The same things were measured in two ways. Each way mixes the same 11 hidden numbers, adds some noise and spreads widely along 6 directions of its own, which tell nothing about the thing.
Some things both ways: the first way, then the second way.
[-0.06  2.14  0.67  0.20  1.78  2.38 -0.02 -0.95 -0.70  0.56 -2.57  0.27
 -0.31 -1.44  0.68 -0.36 -0.08  0.58  0.22 -1.10 -1.38  0.43  0.29  0.55
 -0.26]
[-1.69 -1.42  1.29 -0.42  1.92 -0.21  0.91 -0.58 -1.27 -0.86 -0.34  2.89
 -0.45 -0.29  0.23  0.33  3.72  0.87  1.90  1.41  3.34  1.01]

[-0.21 -0.29  0.93  0.44 -0.68 -3.05 -2.06 -1.73 -0.46 -1.12 -2.37  1.89
 -1.60  1.05 -2.16 -0.04 -0.29  2.16 -1.42  0.23 -0.81 -0.85  2.48  0.48
 -2.96]
[-2.13  2.63 -2.19 -0.36  1.65  2.50 -0.84  1.63 -1.35 -1.74 -2.02 -1.17
 -1.39  0.01  1.21  1.57  1.17 -2.48 -2.88  1.61  0.60  0.14]

[-0.98 -1.20  2.48 -2.20  0.36 -2.27  2.19  0.44 -2.48  0.56 -0.46 -0.17
  0.28 -0.78 -1.16 -2.33  0.04  0.06 -0.20  4.69  2.30 -0.32  1.20  1.34
  3.77]
[-1.19  1.79 -3.33 -2.15  0.20  1.62  1.03  0.67  0.76 -2.38 -1.19  0.63
  0.04 -0.32 -2.53  2.06 -0.05 -0.73 -1.15  1.22 -0.23 -2.78]

[-0.41 -0.88 -0.17  0.88 -1.36 -1.19 -0.89  0.84 -1.30 -3.47  1.05  0.63
 -0.28 -0.50 -0.24  0.24  0.17  0.46 -0.25 -0.88  0.30 -0.73 -0.20  1.70
  1.06]
[-2.43  2.01 -0.06 -1.50  1.06  2.91  1.37  0.78 -0.25  0.51  2.78  1.69
 -0.03 -2.74 -0.08  0.70  3.64  2.55  0.16 -3.06 -0.53 -2.74]

[-1.00 -0.55  0.78 -1.69  0.91 -0.46  1.10 -1.49 -0.42  2.58 -2.89 -1.10
 -0.79  1.13  0.99 -0.11 -0.78 -0.70  0.98  0.51  0.00  3.09 -0.31 -1.13
  0.50]
[-2.63  0.72 -0.69  2.44 -1.00  1.97  0.32 -0.91  0.00 -1.45  0.23 -1.63
 -0.50  0.68 -1.34  0.02  0.12 -0.13 -2.38 -2.22 -1.63 -1.44]

[ 0.38 -0.92  2.41 -0.55  2.56 -0.19  1.50 -0.11 -0.31  2.14  0.21  0.48
  1.22  0.40 -0.92 -1.42  1.45 -0.25  1.11  2.45  0.02 -0.38 -0.04  0.66
  1.85]
[ 0.76 -0.77 -0.75 -2.56  1.16 -0.73  1.09  0.38  1.03 -0.83 -1.90  1.03
 -1.13  0.87 -0.74  0.00  0.78  0.88  2.90  2.64  1.94 -1.40]

[-1.73 -0.85 -0.85 -1.32  0.02  2.81  1.49  3.45  0.48  1.14  1.45 -0.03
  1.46 -0.15  0.75  1.35  2.46  0.33  1.96 -0.13  0.51  0.36 -2.87 -0.07
  2.99]
[ 0.75  1.37 -1.36 -1.96 -0.28 -2.06  1.58  2.66  2.70 -2.57 -2.89  2.89
 -0.17  3.25 -0.53 -0.83 -2.77 -1.22  2.51  3.05  0.56  0.85]

[-0.17 -1.10  1.40 -2.33  1.53 -0.66  1.92 -0.36 -1.21  1.59 -3.29  0.01
  0.39  0.87  0.46 -1.39  0.75  0.26  1.35  3.36  1.30 -0.72  0.66 -1.27
  2.29]
[ 1.67 -0.30  1.49  0.69  0.97 -3.89 -1.62  1.86  1.32  2.69 -2.07 -1.34
 -0.28  2.67 -1.61 -0.10 -3.78 -0.09  0.61  0.83  0.61  3.13]

[-0.22  1.46 -0.91  1.60 -0.64 -0.62 -0.42 -0.16  0.46  0.26 -0.40  0.95
 -2.33  0.11 -0.92  1.35 -1.56  0.84 -1.49 -2.84 -0.36  1.49 -0.23  1.65
 -2.74]
[ 0.81  1.01  0.98  1.75 -1.24 -2.73 -1.51 -0.05  2.42 -0.16  0.88 -2.71
  1.63  1.57 -0.10 -0.04 -2.84  0.38 -0.64  0.16 -3.12  0.71]

[-2.27 -1.54 -1.22 -1.35 -2.57 -1.06 -0.65  1.11  0.65 -1.86 -0.20 -0.45
  0.67  0.91  0.52  1.34  0.67  1.38 -0.05 -0.28 -0.33 -0.71 -0.99 -0.09
  1.03]
[-0.75  0.84  2.46  1.39 -0.04 -2.12 -1.39  1.09  1.83  2.06  0.72  0.67
  0.73  1.09 -0.42 -2.63 -1.54 -2.08  1.19 -0.40  0.04  2.92]

[-1.99  0.13  2.11 -0.63  0.46  0.69  1.19  1.62  1.92  2.14 -0.78  0.68
 -0.15  0.78 -1.20 -0.97 -0.23  2.06 -1.79 -2.95 -1.42  0.34 -0.37  2.33
 -1.44]
[ 2.49 -1.64  0.95 -0.16 -1.02 -3.14  0.50  2.25  0.85 -1.04 -2.04  1.50
  0.57  4.43 -0.92 -0.08 -0.89  2.72  0.68  0.60  0.60 -0.05]

[ 0.44 -0.51  1.80  0.06 -0.08  0.27  1.22  2.80 -0.37  0.95  3.34 -0.52
  1.54 -1.21 -1.77 -2.40  1.11 -1.08 -0.83  0.36  0.10 -1.53  0.43 -0.35
  0.43]
[-0.21 -1.94  3.50 -0.34 -0.57 -0.63  2.44 -0.90  1.08 -0.93  1.44 -0.76
 -0.40  0.10  0.08  0.19  2.94  2.94  1.35 -1.63 -0.89 -2.50]

[ 0.09  1.61  0.60 -0.90  0.20 -1.26 -2.25 -2.90  0.71 -0.16 -1.98  0.19
 -0.09 -0.59 -0.26 -0.78 -1.59  1.25 -1.72 -0.39 -0.92 -2.02  2.29  1.86
 -1.79]
[-2.12 -1.00 -0.68  1.21  1.26  0.42 -1.43  0.26  1.48 -2.32 -1.55 -0.56
 -1.69  2.36 -0.94  1.07 -1.00 -2.33  0.50  1.20  0.34  1.02]

[-0.55  1.68  0.47  1.29 -1.64  1.17  1.15  3.58  3.27  1.23  1.26  1.50
 -1.64  1.08 -1.39  1.26 -0.46  1.70 -2.01 -5.76 -1.73  0.70 -1.48  2.43
 -2.47]
[ 1.11  1.74 -1.34 -1.10  0.58 -1.40 -2.72  1.35 -0.14 -0.20 -1.24 -1.66
  0.81 -1.00 -0.02  0.07 -1.31 -0.19 -1.03  2.96  0.29  0.69]

[-0.41  0.66  0.61  0.52  0.44 -3.76 -0.45 -2.33 -2.12 -2.49 -2.40  1.26
 -0.58 -2.91 -1.84 -1.92 -0.69  1.92 -0.15  3.09  0.83 -2.25  1.17 -0.64
  1.01]
[ 1.25 -0.35 -0.08 -0.64  2.22 -1.37 -0.07 -1.53 -2.87  4.31  1.53  1.38
  2.00 -0.48  0.43  1.04  1.21  1.76  0.31 -0.02  2.55  1.27]

[-0.36 -0.86  0.55  0.37 -0.93 -1.02 -3.31 -0.74  1.94 -0.92  3.53 -0.06
  2.19  0.23 -1.41 -0.38 -0.06 -0.52 -1.37 -1.02 -1.16 -1.38  0.47  1.98
 -0.55]
[-0.66 -0.43  1.59  0.92  0.57  2.44  0.47 -0.70 -1.48  1.68  2.11  0.35
 -0.38 -1.51 -0.45  1.31  3.85  3.19 -0.22 -2.99 -0.03 -1.91]

[-0.96  0.93 -1.58 -0.20 -0.16  2.69 -0.52  0.13  0.71  0.84  0.15 -1.45
  1.15 -1.74  1.14 -0.65 -0.40 -1.28  0.27 -1.74 -0.23  1.03 -1.12 -1.44
  0.31]
[-3.36  0.45 -1.12  1.48 -0.62  3.39 -0.52 -2.60 -2.64 -2.56  0.33 -0.39
  0.27 -1.28 -0.17  1.73  2.50 -1.57 -2.52 -0.19  0.71 -1.10]

[ 0.11 -1.34 -1.06 -0.05 -1.15 -0.44  2.18  1.88  1.47 -1.75 -0.56 -1.01
 -1.65  0.17  1.92 -0.29  1.77 -0.87  2.76 -2.64 -0.07 -1.48  0.34 -2.46
  0.96]
[-3.18  1.39 -0.81  0.80  1.74  4.71 -0.96  1.65  0.98 -1.30  1.86 -1.60
 -2.47 -2.10  0.87  0.89  1.65 -1.08 -1.88 -2.59 -1.25 -0.52]

[-0.19 -0.63 -0.80 -1.23  0.86 -0.91  0.23 -1.60 -0.10  0.78 -1.57  0.09
  0.23  0.41  0.89  0.09 -0.56 -0.42  1.41  2.53  2.11  0.25 -0.81  0.02
  2.90]
[ 0.19 -1.22  2.25  0.58  0.10 -0.60  0.74 -1.19  0.81  2.16  2.19  2.30
  0.11  0.52 -0.41 -2.03  1.64 -0.70  1.98 -0.47 -1.09 -0.55]

[ 0.18 -1.69  1.65 -0.47 -0.26 -2.42  0.09  0.75  0.45 -0.24  1.66  0.71
  0.19  1.35 -1.42  0.34  1.78  1.02  0.06  0.07 -1.21 -1.81  0.82  1.32
 -0.80]
[ 0.84 -0.27 -0.24 -1.66  1.80 -0.60  0.95  0.65 -0.24  0.93 -0.85  0.18
 -0.86  0.59 -0.03  0.25  1.25  1.09  0.76  1.25  1.34 -0.74]

[ 0.73 -1.77  0.59 -0.66  0.70  0.74 -1.25 -0.90 -1.19 -0.08  0.44 -1.53
  1.05  1.81  1.84  1.76  2.33 -1.58  2.33  0.22 -2.38  0.51  0.44 -1.45
 -0.10]
[-1.67 -2.34  4.06  1.90  1.54 -1.50  0.62 -2.00 -0.09  0.17  0.38 -0.30
 -1.98  1.65  1.06 -0.35  1.64 -1.15  1.85  1.11 -1.06  1.20]

[-2.42  1.49 -0.54 -0.21 -1.50  0.17 -2.11 -0.72  1.33  0.02  0.07  0.01
 -0.03 -1.83 -1.01 -0.78 -2.32  0.84 -2.60 -2.56 -0.22  1.38 -0.03  2.03
 -1.15]
[ 2.58 -0.18 -1.00 -0.13 -2.00 -1.42  0.51  1.52  1.03 -1.62 -1.37  1.57
  1.67  1.72 -2.22  1.62 -3.19  0.71  0.25  0.52  1.19  1.12]

[-1.00 -1.23 -2.30  0.76 -0.50  0.25  1.13  2.75  2.26 -0.04  1.81  1.07
 -1.04  0.06  0.01  0.78  1.03  0.46  1.35 -3.07  1.75 -0.60 -2.09  0.68
  0.37]
[ 0.62  2.92  0.58  0.95 -0.33 -0.43 -2.16  1.84  2.87  1.55  1.19 -2.13
  0.43 -0.25 -0.57 -0.15 -1.70  1.31  0.37 -1.25 -3.16 -0.02]

[ 0.11  0.39  1.84  2.05  1.19  0.58  1.51  1.01  0.78  0.77 -1.79  1.44
 -0.08 -0.15 -1.50 -2.05  0.51 -0.03  0.89 -0.47 -0.84  0.81 -1.42 -2.83
  1.23]
[ 0.27  0.94 -2.51 -1.70  1.77  1.83 -1.28 -0.69 -4.31  0.15 -0.50 -0.79
 -0.03 -0.99  2.87  1.53  1.88  0.04 -2.17  1.84  1.30 -1.21]

[-1.30 -0.63 -1.00  0.17  0.31 -0.66 -1.15 -0.75  0.61 -0.18 -1.58  2.72
 -0.29  0.94 -1.61  0.20  0.21  2.43 -0.64 -0.73  0.74  0.16 -0.45  2.25
 -1.28]
[-2.35  4.92 -0.42  0.91 -0.31  1.55 -0.58  3.48  3.14 -0.30 -0.32 -1.06
  0.08  1.64 -0.37 -0.41  0.22  1.14 -0.70 -2.69 -1.30 -0.48]

[ 1.25  2.59 -0.94  1.56  1.02  0.48  0.59 -0.96  0.05  0.06 -2.82  0.84
 -1.82 -0.17  0.73  1.31 -1.11  1.02 -0.19  0.42 -0.09 -1.33  0.19  0.74
 -0.27]
[-2.92  0.27 -0.40  1.26  1.06  0.83 -0.41 -0.06  0.06 -1.27  1.86  0.81
  0.19  0.91  1.94 -1.54  2.15 -0.65 -1.29 -1.00 -1.13 -0.38]

[-2.01  2.00  0.48 -1.52 -2.13  0.22 -0.93 -0.10  2.57  1.75 -2.27  1.31
  0.41  0.30 -1.56 -0.22 -2.00  1.91 -2.06 -2.37 -0.96  2.67 -1.68  0.19
 -0.36]
[-1.59  0.86  1.23  1.28 -0.20  0.88  0.50 -0.05 -0.98  1.77  1.17  1.24
  0.82 -0.72 -0.40 -1.81  2.36 -0.54 -1.12 -1.67  1.76  1.12]

[-1.78 -0.67  0.13  1.32 -0.25 -0.91 -2.03 -1.39  2.39 -0.87  0.39 -0.74
  0.54  0.11  0.13  0.55  0.13  0.18  0.47 -1.85 -2.66  0.05 -0.72 -0.82
 -0.35]
[-2.02  1.60 -0.92  2.37  0.95  2.62 -2.49  0.10 -1.03  1.40  1.14 -1.68
 -0.59 -1.42 -0.11  0.39  0.18  2.07 -0.74 -3.01  0.72  0.93]

Other things, the second way, with their names:
(69): [-5.35  0.78  1.19  2.03  0.87  1.83 -1.22 -0.23  0.16 -3.31  0.87 -0.91
 -1.68 -0.27  1.34 -1.02  3.27 -0.64 -1.17 -0.42 -2.28 -1.13]
(205): [ 0.18 -1.19  3.75  0.34  0.08 -1.61  0.31  3.11  5.80 -0.39  1.32  1.48
 -1.28  3.75  0.57 -2.14  0.06  0.27  3.92 -1.74 -2.22  0.30]
(192): [ 3.99 -2.15  1.60  0.52 -2.00 -1.27  0.71  0.01 -1.02  1.05  2.66  0.29
  2.32  1.46  1.24 -0.10  0.08 -0.02 -3.08 -1.63 -2.03 -0.94]
(320): [ 0.05  0.02  0.86  2.44  0.90 -2.68 -1.50  0.69  1.88  1.27 -1.20 -2.12
 -0.41  3.29 -1.06 -0.64 -2.13  0.84  0.27  0.19 -0.57  2.07]
(73): [-0.22 -1.22  1.16  0.75  0.71 -1.17 -1.96 -1.70  0.50  1.43  0.11 -2.05
  0.06  1.71 -0.89  1.43  0.18 -0.36  0.33  0.46 -1.21 -1.10]
(50): [-0.25 -2.26  3.29  2.27 -1.32 -0.29 -0.41 -2.26 -0.92 -0.63  1.39 -0.35
 -0.25  0.33 -0.39  0.32  1.85 -0.65 -0.80  0.34 -2.86 -1.27]
(273): [-1.48  0.42  1.03  0.42  0.77  1.46  1.34  1.92  1.53 -1.47  1.14  1.82
 -0.73 -0.53  0.60 -1.33  3.37  2.13  1.17 -1.52  1.22 -0.05]
(106): [-0.93  0.47 -2.45 -2.38  1.38  0.30 -0.77  0.51  1.12 -1.47 -1.28 -1.88
 -1.38 -0.57  0.30 -0.44 -2.02 -1.37  0.60  1.64  0.88 -0.69]
(253): [-2.26 -0.23  0.37 -0.59  0.99 -0.72 -0.59 -0.12  0.63 -1.21 -0.78 -0.58
 -1.95  1.86  0.14 -0.07 -0.57  1.79  2.13 -0.19 -1.69 -2.14]
(58): [ 1.78 -3.23 -0.26  0.18 -0.58  0.98  0.76 -2.83 -4.60  0.85  2.05  0.61
  1.33  0.14  1.12  0.39  2.63 -0.17 -3.95 -0.80  0.25 -2.28]
(42): [-1.82 -1.51  0.24  0.38  2.36 -0.59  0.70 -2.65 -3.17 -0.60  0.14  0.39
 -0.91  1.17  1.56  1.29  2.30 -0.83 -1.35  2.41 -1.58 -0.94]
(316): [-1.17 -0.07  1.90  0.05 -0.17  0.10  1.52 -0.31  1.10 -1.29  2.19  1.18
 -0.22  1.81  2.14 -1.25  2.34 -1.00  0.39 -0.44 -3.83 -2.62]
(54): [-1.34 -0.42  0.97  0.38  2.52 -0.75 -1.05 -1.35 -1.47  3.47  0.50 -1.01
 -0.79 -0.87 -0.84  0.17  1.05  2.19  0.95 -0.82  1.59  0.45]
(210): [ 2.85  0.81 -1.38 -1.50  0.83 -2.04  0.45  2.92  1.33  1.39 -1.73  0.89
  0.43  2.71 -1.12  1.00 -2.38  2.51  1.06  0.40  1.48  0.49]
(329): [-1.73  1.71 -1.70  0.29  0.36  1.00 -2.48 -2.60 -2.82 -1.70 -0.53 -1.20
  1.45 -2.83 -0.03  2.40  1.58 -1.20 -1.47  3.32  1.17  0.29]
(408): [ 0.39 -1.84  1.71  0.09  1.80  0.03 -0.40 -0.15 -3.95  1.74 -0.42  0.46
 -1.61 -1.35 -0.72  2.34  1.09  1.11 -0.58  0.26  1.38  0.89]
(130): [ 0.76  1.80 -2.07 -0.94 -0.14  1.41 -2.12  1.44 -2.27  0.54 -2.12 -1.91
  0.56 -2.86 -1.18  1.37 -1.68 -0.72 -2.32  0.47  4.86  2.24]
(193): [ 0.06  0.70 -1.24  0.66  0.72 -1.44 -1.67 -0.67  0.09  0.13 -0.46 -2.23
 -0.43  0.03 -0.72  0.97 -3.90  0.40 -0.05  1.03 -2.14  0.63]
(260): [ 0.90 -1.77  1.81 -0.45  0.32 -0.45 -0.19 -2.27 -2.92  1.29  0.81  1.55
 -0.03 -1.63  0.20  0.17  2.38  1.14  1.42  1.38  0.63 -0.88]
(419): [ 1.64 -1.29 -0.28  0.16  0.93 -1.05 -1.26 -0.98 -0.66  0.85  0.04  0.25
  0.31 -0.26 -0.20  0.06 -0.45 -1.66  0.40  2.37  1.31  1.53]
(345): [-0.57 -1.42  1.73  0.39  0.92 -0.95  1.36 -1.04  0.45 -0.42  0.73 -0.19
 -0.94  3.54  2.01  0.29  1.33  0.49  0.59 -0.59 -2.29 -1.69]
(144): [-1.27 -0.40  0.64  2.08 -0.34 -0.32  1.96  1.29  2.88 -1.99 -0.69 -0.95
 -2.03  3.49 -0.76 -1.01 -1.98 -0.87 -0.47 -1.27 -2.30  0.24]
(233): [ 0.93 -0.74  1.00  1.69 -0.31 -1.98  0.00  0.60  1.79 -0.62  0.71  0.26
  0.19  3.93  1.23 -0.33 -1.77 -1.04 -0.26 -0.02 -2.91  0.89]
(413): [-1.41  0.58  2.24  0.50 -0.38 -1.41  1.06  1.96  1.27  0.23 -0.89  1.41
 -0.13  1.78 -1.68 -0.77  0.02  1.07  1.13 -1.42  0.96  1.11]
(114): [-3.41  0.11  2.64  1.24  2.83 -1.64 -1.57 -3.21 -2.47  1.91  0.31 -2.49
 -0.88 -0.78  1.34 -0.05  2.57 -2.13 -0.69  2.78 -1.35  0.76]
(319): [-1.53  0.69  2.89  1.13  0.78 -1.51 -1.04  2.41  4.55 -0.83 -0.70 -0.49
 -0.69  2.34 -0.68  0.08  0.16  0.75  3.38 -0.03  0.22  2.21]
(195): [-1.13 -1.32  2.42  0.61  0.03  0.35 -0.72 -1.84  0.80  0.21  2.62  1.44
  0.01 -1.26 -0.04 -1.20  1.92 -3.07  1.24  0.47 -1.67 -0.45]
(377): [-1.00  0.18  0.04 -1.96  1.52  1.92 -0.26  0.27 -2.47  0.27  0.93  0.80
  0.07 -3.98  0.86  0.46  3.24  0.28 -0.18  0.14  4.12  0.51]
(143): [-0.17 -0.38  0.17 -0.72 -1.59  0.50  0.16 -1.66 -1.71 -1.99 -1.49  1.68
  1.25  0.58 -0.72  0.08  3.25 -1.73 -0.43  3.05  1.40 -2.13]
(258): [ 0.37 -0.80 -2.33 -1.28  1.73 -0.04 -1.33 -1.16  1.34 -0.55  0.96  0.13
  0.21 -0.44  0.45  0.61 -1.37 -1.42  1.75  1.85  0.56  0.11]
(202): [ 1.76 -0.34 -1.33 -2.38 -1.26  0.31  1.01  1.15  0.19 -3.14 -1.04  3.14
  0.75  0.17  0.18 -0.09 -0.75 -1.67  1.21  2.24  2.68  0.29]
(394): [ 2.92  0.33 -3.11 -1.81 -0.79 -0.12  1.36  0.54 -2.42 -1.45 -1.11  1.08
  1.65  0.28 -0.23  1.99 -0.52  2.37 -1.97  1.28  1.63 -1.32]

Some of these things the first way, each followed by its name:
[ 1.16 -0.80 -0.81 -1.15  1.30  1.04  0.78  0.01  0.15  0.32  0.93 -0.27
  2.28 -0.16  1.00 -1.57  1.20 -1.00  1.02  0.56  1.26 -2.30 -0.25  0.89
  1.47] : (73)
[ 1.36 -1.49 -0.08  1.18  2.64 -1.70  2.11 -2.25 -2.69 -1.90 -0.18 -1.91
  0.64 -1.47  1.76 -1.18  1.75 -2.73  3.67  6.92  1.16 -2.61  1.28 -1.79
  5.34] : (258)
[ 0.99  0.70 -1.75  0.05  1.98 -1.03 -1.22 -2.84  0.69  1.57 -1.77  0.80
 -1.83  1.06  0.53  2.40 -0.13  1.70  0.31 -0.75 -0.30 -1.71  1.29  2.01
 -4.00] : (320)
[ 2.20  1.23  1.60  0.02  0.97  1.47 -0.66 -0.02 -1.19  1.07  0.25 -0.15
  0.45  1.12  0.85  2.01  0.53 -0.90  0.53  0.69 -1.60  0.26  0.06  0.60
  0.49] : (42)
[ 0.73  1.79 -1.21 -0.39 -0.93  0.53  2.25  2.05  2.36  1.80 -0.21 -0.44
 -0.03 -1.57  0.08 -2.22 -1.29 -0.55 -0.38 -1.70  1.72 -1.68 -1.02 -2.32
  0.43] : (58)
[ 0.49 -1.00 -3.28  0.07 -0.92  0.54  3.21  2.23  0.51 -0.28 -0.46 -1.05
 -1.32 -0.01  1.93 -0.80  0.46 -1.77  1.84 -0.95  2.65 -0.86 -0.71 -2.41
  1.22] : (192)
[ 0.24  1.09  1.37  0.40 -0.54  0.39 -0.88  1.51  1.04  1.49  3.33 -0.83
  1.31 -0.58 -0.66  1.11 -0.47 -1.20 -0.41  0.98 -0.60 -0.28 -1.27 -0.19
  2.14] : (193)
[-0.14 -0.62  0.02  1.64  1.05 -0.75 -0.74 -1.24 -1.01  0.31  1.15 -0.64
 -0.50  0.29 -0.42  1.01  0.09 -0.90 -0.04  1.40 -0.63  0.59  0.77  1.03
 -0.69] : (394)
[-0.60 -0.60  1.45  0.93  0.90 -0.36 -1.68 -1.06 -0.18  0.55  0.79 -0.49
  0.87 -0.01 -0.61 -0.45 -0.87 -1.12 -0.34  1.06 -0.34  0.96 -0.25  0.00
  1.21] : (260)
[-0.42 -0.25 -1.94 -0.33 -0.56  0.45 -0.56  1.35  1.16  1.02  1.81 -1.18
 -0.71 -0.56  0.73  0.27 -0.76 -0.82 -0.59 -2.37  1.56 -1.37  0.34  0.45
 -1.66] : (50)
[ 0.98 -1.56  0.07  0.87  2.60  1.90  0.48  1.19 -1.69 -0.22  1.23 -0.84
  1.40  0.25  1.85  0.61  1.80 -1.14  2.05  1.05  0.18 -2.21 -1.09 -0.35
  1.93] : (253)
[ 0.07 -0.19  0.12 -0.20  0.69 -0.87 -0.86 -0.61  0.70 -0.08  0.53  1.60
  0.92 -0.03 -1.32 -0.15  0.61  1.38 -0.26  0.66  0.32 -1.99  0.15  2.24
  0.05] : (210)
[-0.95 -1.18  3.11 -0.66 -1.53 -2.77  0.62  2.08 -1.66 -0.75 -0.57  0.34
 -1.74  0.95 -1.40  0.89  1.23  2.17 -0.35 -1.22 -2.40  0.18  0.66 -0.88
 -1.75] : (114)
[-1.99  0.82  0.28  1.89  0.04 -1.66 -1.14 -0.22 -1.03 -0.63  0.87 -0.05
 -1.08 -3.34 -2.55 -1.09 -0.93  1.04 -1.87  0.96  0.03 -1.04  1.41  0.38
 -1.44] : (329)
[ 0.21  0.37 -1.03 -2.28 -0.34 -1.03  0.96  1.35  1.11  2.51  0.07 -0.47
 -0.81 -0.78  0.04  0.32  0.28  0.62  0.70  0.60  1.90 -2.60  0.60 -1.47
 -0.56] : (144)
[-1.07  1.00  1.51  0.24 -0.75 -3.75 -0.79 -2.13  1.12 -0.05 -2.10  0.74
 -2.12 -0.51 -1.82 -0.71 -2.08  1.61 -1.55 -0.43 -0.79  0.27  1.57  0.56
 -1.52] : (419)
